Every row belongs to one group in each of 4 separate groupings. Each group adds its own fixed numbers to the row, and there is some noise. The rows also spread widely along 12 directions, which tell nothing about the answers.
In the rows, zero is written as 128.
Some rows, each with its group in each grouping after it:
[123 103 149 127  48 122 155  65  65 133 133 157 101 107 159 102 148 134
 180 143 149 168 129 156 145 168 118 109 104]	(3) z648 H lipir
[111  88 125  90 117 117 101 113  99 113  76 135 150 136 125  76 134 144
 108 128 113 151 151 106 137 155  83 101 180]	(4) z787 J gof
[132 109 150  85 112  95 124 103 140 121 116 171 133 134 161  64 123 120
 190 130 137 148 157 195 160 175  60 137 118]	(5) z140 F feri
[125 145 134  66 119  93 152 146 127 127  87 156 144 142 126 110 131 144
 147 157 119 179 145 154 146 139  95 114 151]	(2) z584 N gof
[118 110 139  83  91  76 143 109 104 134 128 209 143  58 131 123 172 120
 175 143 151 174 159 166 198 104 125 105 125]	(1) z285 S feri
[116 105 159 171 150 131 140 140 148 185 165 103 123  65 158 157 111 103
  97 146 193  53 148  90 107 129 154 160 130]	(0) z787 F lipir
[118 132 154 162 109 137 147 114 152 161 148 118 130 127 182 140 111 122
 153 141 147 107 109 136 125 182 128 139  90]	(3) z584 N gof
[ 95 184 116  97 129 105 114 153 130 116 155 146 128 146  99 142 154 129
 161 128 151 114 121 130 116 123 176 159  81]	(1) z259 S gof
[101 159 164 171 108 187  87  62 136 145 160 176 174 135 175 122 114 117
 175 123 156 121  98 131 153 214  78 104 123]	(4) z648 H lipir
[142 127 138 116 132 112  86  97 175 135 134 184 184 120 126 108 141 125
 115 150 145 131 143  94 181 158 101 138 147]	(0) z285 R gof
[118 107 134 127 106 107 135  85 145 162 146 175 136 113 118 115 128 103
 101 204 126 127 165 110 173 147 134 149 137]	(5) z259 J gof
[118 108 137 126 120 123  88 103 186 164 111 133 167 121 174 117 120 128
 101 132 117  88 125 111 146 196 107 157 126]	(2) z140 R feri
[ 76 109 137 151 150 140  77 130 132 145 115 117 157 137 157 108 102 106
 125 101 155  79 131 116 106 161  90 124 154]	(4) z285 H lipir
[ 87 145 126  98  97 136  87 120 106 150 151 172 130  90 151 127 163 126
 103  75 106  71 143 107 120 148 142 142 134]	(3) z285 F gof
[109 139 129 147 127 104 100 169 159 108 111 118 180 101 134 172 159 134
 150  94 193 129 110  85 149 109 146  99 125]	(0) z787 S gof
[105  84 110 147  95  51 107 109 185 129 130 160 143 111 115 119 152  74
 170 148 153 148 163 156 180 139 149 160  75]	(0) z648 N feri
[ 99  66 119 140 145 107  99 127 140 117  97 110 158 123 145 100 107  86
 175 120 129 144 134 156 140 160 130 140  88]	(4) z584 F gof
[116 111 134 147 138 102 139 150 121 148 141  99 138  52 139 187 145 106
 116 137 181  86 130  91 117 115 218 151  84]	(4) z259 F feri
[ 67 126 129 157 168 163 107 108 126 162 129 139 159 161 128 108  72  96
  98 175 136 106 156  97 106 162  67 127 188]	(4) z259 N gof
[100 112 153  96 145 124 144 149  89 168 124 134 131  62 164 131 125 112
 149 135 140 107 144 157 116 120 142 127 131]	(4) z584 R lipir
[ 94 140 143  91 107 153 138 105  79 173 137 140 107 106 159 122 128 140
 111 146 104  93 136 123  94 157 137 136 137]	(5) z140 R lipir
[130 117 145 102  89 137 122  90  79 119 125 154 136 104 151 102 145 146
 142 120 125 143 129 118 135 165 115 112 129]	(5) z259 F gof
[135 159 157 140 166 150 128 138 138 123 142  92 159 124 145 158 123 154
 126 125 185  92  87  85  85 160 153 140 102]	(2) z140 S feri
[102 149 127 112 116 133 131  99 153 153 120 166 154 140 146 122 113 115
 152 165  87 162 130 152 159 179 113 129 120]	(0) z584 N gof
[131 195 158 115 144 140 121 132 158 145 179 148 156 101 154 161 142 145
 146 129 166  79 100 120 129 167 164 158  82]	(4) z259 S feri
[112  79 147 138  96 140 129  90 122 145 108 119 149  89 192 113 126 133
 155 111 110 133 108 140 154 189 126 114 105]	(0) z648 S gof
[110  99 138 112 131 136  95  80  90 139 199 200 114 101  95  77 136  96
 123 154 130  97 164 135 118 141 142 183 114]	(2) z584 H gof
[127 108 139  66 129  83 126 170 115 136 124 124 112  59 147 129 171 137
 121  89 127  85 137 136 110 129 196 158  95]	(4) z648 N gof
[ 57 128 120 145 123  85 136 165 118 131 139 142 111 120 122 139 132  80
 191 124 187 121 165 168 112  86 129 130 106]	(0) z140 N feri
[ 96 138 122 104  82  72 183 184 100 143  99  84  71 148 142 139 143 149
 127 131 171 104 155 119  94 108 137 138 135]	(3) z259 F gof
[106  76 145 162  94 104 103 133  98 135 150 122 125  52 166 130 168 123
 144  73 200  73 137 109 116 108 136 122 109]	(3) z584 R feri
[ 95 176 157 138 166 185 106 103 140 159 157 189 189 118 161 131  92 101
 160 160 126 119 116 151 141 175  95 122 138]	(0) z584 H feri
[162 104 149 109 122 132 134  94  95 103 112 115 152 111 136 108 146 179
 111 125 158 147 103  76 128 169 130 108 130]	(4) z285 S gof
[132 135 119 116  57 123  79  57 160 133 119 176 176 110 138 135 176 155
 102 121 102 147 116  81 184 202 121 111 117]	(4) z584 N feri
[160  86 133 113  82  84 126 102  82 112 168 132  89  84  82 114 188 155
  80 135 183 107 150  58 106 114 186 163 106]	(2) z259 N gof
[128 134 148 152 111 141 137 112  99 102 141  88 107 158 139 110 135 162
 141 121 194 104 105  96  75 167 128 138  98]	(0) z140 H feri

New rows, each followed by its group in each grouping:
[134  49 136 162  88 102  97  87 145 143 128 105 130  82 157 114 144 119
 104 112 171  97 140  83 145 171 132 142 109]	(4) z787 F lipir
[132 102 166  92 115 111 172 142  93 160 115 121 115  53 176 131 147 144
 124 125 143 111 134 132 124 141 148 117 135]	(4) z648 N gof
[114 101 121 102 159  99  92 140 135 106  96 165 196  82 120 121 137  99
 169 123 127 172 144 156 159 119 129 110 123]	(0) z584 N feri
[ 72 152 113  96 112 128 122 121 121 165 103 165 157 129 124 142 131 136
  94 163  97 130 142  97 157 142 119 114 176]	(1) z259 S gof
[ 72  63 103 148  91 110  53  84  83 100 110 161 151 127 118  84 147  95
 155  87 141 143 152 128 138 134  98 108 134]	(3) z285 H lipir
[ 83 119 150 122 147 160 117 120  89 161 134 163 167  53 151 138 126 111
 136 124 134 117 143 125 137 126 119  97 165]	(0) z648 S lipir
[114 113 105 101 125  93  80  93 142 107 140 185 141 157  80  69 140 101
 132 139 121 144 170 129 150 148 114 168 118]	(0) z285 F gof
[ 85  72  94  73  81  65 128 127 141 154  66 122 126 111 138 120 141 116
 136 142  62 156 150 169 162 152 161 150  94]	(2) z584 S lipir
[ 94 110 123 156 109 125 121  71 148 167 161 186 163  71 122 158 138  86
 126 182 127 139 145 115 186 148 166 141 106]	(0) z648 S feri
[ 85  12 132 143  98  82 135 122  87 131  96 117 121  70 171  90 123  89
 195 119 146 148 158 187 155 120 120 110 105]	(5) z259 S gof
[ 69 125 129 144 132 102 116 154  98 132 191 151 108  98 125 129 140  82
 194 112 197  81 156 172 103  94 159 165  72]	(3) z259 S feri
[162 105 161 111 120 107 139 108  97 106 149 142 124  85 135  94 149 137
 167 127 185 137 142 139 124 137 114 131 106]	(5) z584 F feri
[ 73  71 128 116 102 111 151 102  72 161 128 145  93  96 134  97 126 117
 119 155 144 107 181 140 125 123 107 131 148]	(4) z140 S feri
[ 90 115  97 112 159  86  76 175 158 120  96  77 152 139 111 136 135 109
 127 103 144  91 131 108  98 127 175 164  93]	(4) z584 R lipir
[114 125 146  96  92 128 190  99  62 161 154 151  82 109 122 110 139 153
 120 183 151 135 156 119 126 131 122 126 145]	(4) z584 S gof
[146 128 154 130 175  86 124 154 191 137 148 118 143 134 123 119 115 106
 142 152 197 101 138 135 116 149 132 183  96]	(2) z648 N lipir
[ 89 112 156 114 158 149 154 106  94 166 146 135 115 105 163 101  87 100
 155 164 114 116 142 183  95 181 125 150 108]	(4) z648 N feri
[153 140 125  96 136  88  87 130 195 117 114 158 169 156 102 104 147 144
 107 132 142 123 136  94 157 161  97 150 140]	(1) z584 N gof
[109  81 153 109 151 159 131 105  45 126 108 148 142  95 139  90 111 131
 132 140 137 139 137 127 109 136 100  99 173]	(1) z140 H gof
[104 101 134 183 100 103 127 128 175 153 135  94 110 160 162 123 116 113
 131 122 190  73 139 108 120 164  97 159 108]	(3) z140 F gof
[117 143 145 128  87  76 113 132 181 151 183 185 122  96 136 141 167  98
 150 136 172  81 155 139 176 120 162 169  88]	(5) z259 J gof
[ 96 110 127  72 132 121  62 122  80 133 169 159 107  81 114  80 167 122
  97  62 116  48 160 119  74 136 152 174 117]	(4) z285 N lipir
[124 203 148 115 136 139 119 154 131 111 130  99 145 147 142 160 143 157
 157  96 172 117  83 107  82 168 154 120  95]	(4) z648 N lipir
[117 139 112 160  91 100  93 112 151 112 166 115 114 178  79 109 162 151
 116 117 213  92 142  59 109 133 108 154 115]	(0) z584 S lipir
[119  67 127 141 103  81 123 112 159 142 100 119 139  91 154 130 140 107
 131 130 161 118 150 120 162 151 136 138 105]	(4) z140 F feri
[139  88 173 142 178 141 102 127 110 126 156 106 137  77 155  94 122 131
 126  88 187  63 123 110  75 158 119 147 122]	(1) z648 N feri
[123  64 134 120  74  94 119  97 110 120  99 163 149  87 159  94 158 124
 183 123 134 179 146 154 186 136  99 100 121]	(0) z584 R gof
[ 64 117 125 169  69 131  97  91 127 173 137 175 158  77 156 167 153 103
 126 116 145 114 141  99 176 136 121  94 147]	(3) z648 S lipir
[ 83 190 140 111 141 136  93 175 140 138 142 130 142 107 165 160 148 128
 153  61 153  55 109 133  96 140 148 141 102]	(1) z140 F feri
[174 106 185 133 134 128 130 121 131 147 156 121 144  55 177 119 150 173
 108 107 208  64 115  82 130 157 116 134 135]	(1) z259 S feri
[115 107 136 111 137 112 139 131  79 133 155 116  97  82 110 129 140 115
 129 143 154 114 148 121  73 116 185 149  97]	(5) z787 N lipir
[100 119 116 164 166 104  89 107 171 116 108 152 193 164  99 117  98  79
 150 167 179 161 150 113 160 141  81 123 145]	(1) z285 F feri
[115  81 151 157  98 115  88 127 120 137 166 151 131  49 154 127 169 117
 126  81 192  68 141  96 138 116 149 135 120]	(0) z787 H gof
[105  83 158 146 116 124 132 121 109 147  87 128 170  55 187 154 129 109
 168 119 156 148 112 141 162 139 133  78 135]	(1) z648 H lipir
[115 106 151 160 156 110  90 154 181 156 144 134 170  81 158 144 134 101
 133 112 189  68 132 104 145 122 131 144 126]	(1) z584 R gof
[175 119 154 110  90 106  94  87 165 125 132 174 166  90 153 118 179 170
  95 103 160 112 128  75 168 176  95 122 142]	(3) z140 N feri
[112 104 123 164 137 119  85  90 189 109 110 143 206 129 140 132 118  98
 178 140 145 165 109 133 183 175 125 122  85]	(0) z140 S feri
[149  92 127 159 110  82 109 114 189 112  98 115 172 126 123 152 151 126
 116 143 187 138 111  71 176 146 157 130 106]	(1) z140 H gof
[155 141 151  89 136  98  97 112 131 106 173 203 139 122 111  70 151 131
 156 127 174 120 161 150 139 147  81 157 128]	(3) z259 N feri
[139 172 155 152 176 135 122 117 177 141 159 148 174 133 126 148 115 118
 145 182 200 116 117 103 136 149 125 150 115]	(1) z140 R feri
[ 75  80 118 153 101 126 130 111  87 138  82  83 142  93 166 151 119 109
 143 123 123 136 121 123 119 158 160 108 102]	(4) z259 F feri
[ 85  98 124 114 125 107 129 113  90 140 124 182 146  79 123 125 129  88
 160 158 129 171 170 161 147 114 122 107 145]	(3) z787 N feri
[120  90 153 101 114  87 103 166 165 157  93 141 150  93 205 103 137 131
 132  83 141  71 144 152 164 154  86 136 156]	(3) z259 H gof
[118 126  97 148 129 102  61 113 168  83 124 103 169 137  88 159 164 118
 114 111 147 122 103  65 106 153 205 151  54]	(5) z140 N feri
[138  96 137  99 110 109  91 123 107 109 138 122 119 105 128  74 167 173
 109  72 163  83 143  92 105 149 108 149 133]	(0) z787 S feri
[131 117 162  96  96 121 146  94 107 167 142 187 136  45 168 128 150 124
 127 144 128 122 155 139 168 151 123 120 141]	(5) z648 F feri
[ 93 121  92  80  64  82  95 122 119 111 123 157 118 126 103 112 186 140
 146  94 101 135 144 132 147 133 161 144  87]	(0) z584 S gof
[103 169 122 102 101 109 110 162 154 127  84 111 164 116 173 184 155 138
 155  76 127 119  97 128 134 152 157 109  99]	(3) z140 F lipir
[138 118 121  75 178  98  79 151 161  93  92 133 186 149 100  94 129 136
 130 126 127 150 131 118 136 154 121 152 130]	(2) z787 S gof
[ 73  83  94 151 131 102  75 149 127  93  61  43 155 159 138 122 122 124
 139  72 132 118 103 104  74 164 147 128  90]	(1) z259 N feri
[103 148 155 186 136 163  85 133 128 120 158 115 166 115 154 145 137 143
 149  69 225  74 102  72 101 136 101 100 134]	(0) z140 S lipir
[ 74 160 111  67 146 133 119 141 121 152  78 146 172 116 136 152 115 114
 134 148  58 159 130 152 129 153 147 110 136]	(4) z584 N lipir
[136 117 132  91 114 111 138 121  91 110  76 104 141 137 130 108 135 169
 100 130 141 151 131  87 105 157  96 108 165]	(2) z285 F feri
[ 66 180 105 159  91 108  84 150 149 132 142 111 131 153 114 174 154 123
 118 101 181  81 129  71  96 122 148 128 118]	(5) z259 N lipir
[178  87 145  66 121  97  97  86 111  94 138 174 146  81 110  72 173 150
 156 119 135 161 134 140 159 157 135 146  96]	(1) z787 S lipir
[ 87 106 118 107 100  80 143 140 132 140 117 123  99 125 136 115 135  98
 167 140 129 123 153 177 129 123 159 158  85]	(0) z140 J lipir
[ 57  71 108 108  95 107 127 113  38 124  91 133 118  83 124 113 148 100
 145 126 115 153 162 146 121 108 150  98 135]	(4) z648 J feri
[120 134 121  92 116 124  59  94 141 111 142 195 167 113 109 114 171 129
 108 109 118 115 131  96 158 161 150 146 119]	(4) z140 H gof
[114 147 139  83  80  88 150 143 131 122  93 132 122 134 171 122 146 144
 183 106 124 158 120 171 141 158 123 109  98]	(5) z285 N gof
[ 79 146 104 104 116 116  67 140 154 138 114 141 157 113 145 158 151 109
 123  78  98  88 129 118 128 152 167 150 102]	(3) z140 F lipir
[129 177 126 107 151 127 134 141 119 110 114 113 143 168  88 137 134 158
  98 150 169 133 122  61  97 143 125 126 156]	(1) z648 F gof
[105 168 147 116 129 139  93 137 158 154 139 152 176  91 171 157 145 144
 122  99 144  75 109 105 148 166 128 127 129]	(4) z259 S feri
[127 151 143  87 186 133 103 144 156 129 121 163 191  96 145 135 123 116
 149 144 114 131 118 138 144 148 154 146 112]	(0) z140 R gof
[164 151 160  89 124  49 162 184 183 140 128 160 142  94 134 144 158 136
 149 148 218 122 158 138 172  99 107 140 134]	(2) z584 F feri
[ 96 121 102 144  96  79  57 150 187 122 105  91 143 155 136 133 158 125
 106  57 168  64 131  80 122 155 132 152 110]	(4) z285 F lipir
[ 72 100 104 115  99  93 108 122 118 141 102 153 155  80 137 155 144  79
 152 138  93 149 144 151 164 121 190 127  97]	(3) z259 J lipir
[113  87 137 123  81  90 146 117  92 124  87 111 118 121 155 102 140 132
 177 136 169 168 145 146 135 135  94  93 128]	(5) z648 R lipir
[120 172 143 135  81 167 104  48 114 123 162 183 144 167 125 102 144 152
 133 137 146 145 115  88 137 205  74 107 139]	(4) z648 N gof
[ 92 107 146 197 135 148 117 114 143 159 137 101 161  92 176 163 108  97
 154 135 177  98 108 109 119 147 150 128  98]	(0) z140 R lipir
[ 76 153 142  96 103 120 167 129 115 162 114 150 114 134 174 128 108 116
 180 154 108 144 136 200 120 163 110 127 112]	(2) z140 N feri
[136 124 151 138 151 132 121  98 161 167 161 161 159 100 132 129 119 111
 108 187 149 111 137  98 151 158 140 160 130]	(1) z787 R gof
[127 109 134 118  67 107 132 118  79 113 110  90 101 100 153 129 174 157
 151  78 160 124 111 110 105 152 159 117  88]	(1) z648 F lipir
[108  88 146 136  98  91 143 132 113 138 108 133 112 133 151  87 123 131
 152 130 186 125 163 138 136 130  57 111 162]	(1) z259 N gof
[131 101 123  77 120  31 150 156 150 145 145 163  98  93  96 111 161 105
 135 166 173 115 192 158 150  93 152 178 103]	(4) z584 N feri
[105 152 141 138 173 132  99 154 162 153 170 118 149  91 136 163 121  95
 122 123 156  62 123 112  90 138 182 166  89]	(5) z584 N lipir
[121 112 111 147 108 108 123 114 127 102  88  95 155 154 104 144 139 145
 119 147 161 172 114  67 127 149 135 102 121]	(4) z584 N gof
[ 84 137 119  95 166 103 122 176 115 125 140  95 101 130 108 122 134 127
 118 116 156  62 147 123  56 115 169 175 100]	(5) z140 S feri
[177  93 170  80 166  85 156 151 114  99 103 142 142 117 125  66 125 142
 173 156 185 167 151 163 147 118  80 121 147]	(1) z584 J gof
[ 52 102 125 119 106 122 105 123 156 186 100 159 139 111 192 121 106  87
 137 111  80  92 154 168 159 168  96 135 141]	(1) z140 F gof
[150  99 174 165 146 116 159 143 141 128 131  63 128 113 172 124 114 151
 145 134 231 103 115 104 100 155 108 127 117]	(5) z787 S feri
[109  80 141 168 117 114 134 126 145 134  57  75 179  99 185 156 112 124
 148 133 151 158 102 112 153 158 126  82 128]	(1) z787 J feri
[ 91  99 106  94 107  51  87 153 151 131 159 147  93 103  95 109 183 111
 113  96 160  54 179 130 122 101 172 194  85]	(5) z140 S feri
[ 80 172 111 164  82  91 113 124 181 152 153 164 146 149 111 177 145  97
 135 164 171 124 144  96 163 125 140 129 116]	(5) z259 N gof
[112 157 125  70  68  85 106 127 145 136 108 212 154 103 118 136 192 148
  96 129 127 132 164  93 196 108 105  96 187]	(5) z140 J gof
[ 93  94 127 110 116 146 116  90 107 158  92 131 153  95 154 135 121 132
  72 151  82 113 126  98 123 177 149 130 146]	(2) z140 H feri
[ 95 103 135 172 117 100 133 132 169 154 119  86 109 170 157 106  99 116
 124 132 171  85 134 119 106 169  89 149 125]	(1) z285 N gof
[114  78 107 172  55 127 112  52  53  77 132 134 127 136  80 109 166 137
 142 141 169 188 124  67 130 133 145  95 106]	(0) z584 H gof
[105 106 112 156 140  69  91 169 203 138 105 112 177  99 116 169 143  95
 116 124 179 109 146  90 151 103 154 133 122]	(0) z584 N lipir
[ 93 190 100  75 123 122 118 116 121 123 101 141 152 193  85 133 128 150
 113 168  99 167 125 102 116 159 130 129 138]	(2) z285 S lipir
[ 87 142 109 108  93 111  86 120 119 107  88 130 151 172 128 105 140 143
 149 102 132 149 132 120 124 162  79 101 143]	(4) z259 N lipir
[126 138 122 150  75 103 158  85 125 116 109 141 153 134 121 152 142 131
 155 175 167 204 126 100 171 145 128  95 116]	(0) z285 F feri
[ 70 101 152 111 151 131 137 133  92 151 130 174 136 101 156  94 101  98
 173 139 148 123 171 178 137 115  69 104 168]	(5) z140 S gof
[106 109 133 130  98 140 116 104  51 120 138 114 101 113 131 104 148 140
 124  93 157 102 140  96  76 143 124 124 131]	(3) z648 F lipir
[141 106 142 154 134  99 138 114 186 170 127 119 161  89 152 165 126 103
 117 186 162 121 127 104 161 157 175 155  98]	(3) z648 R lipir
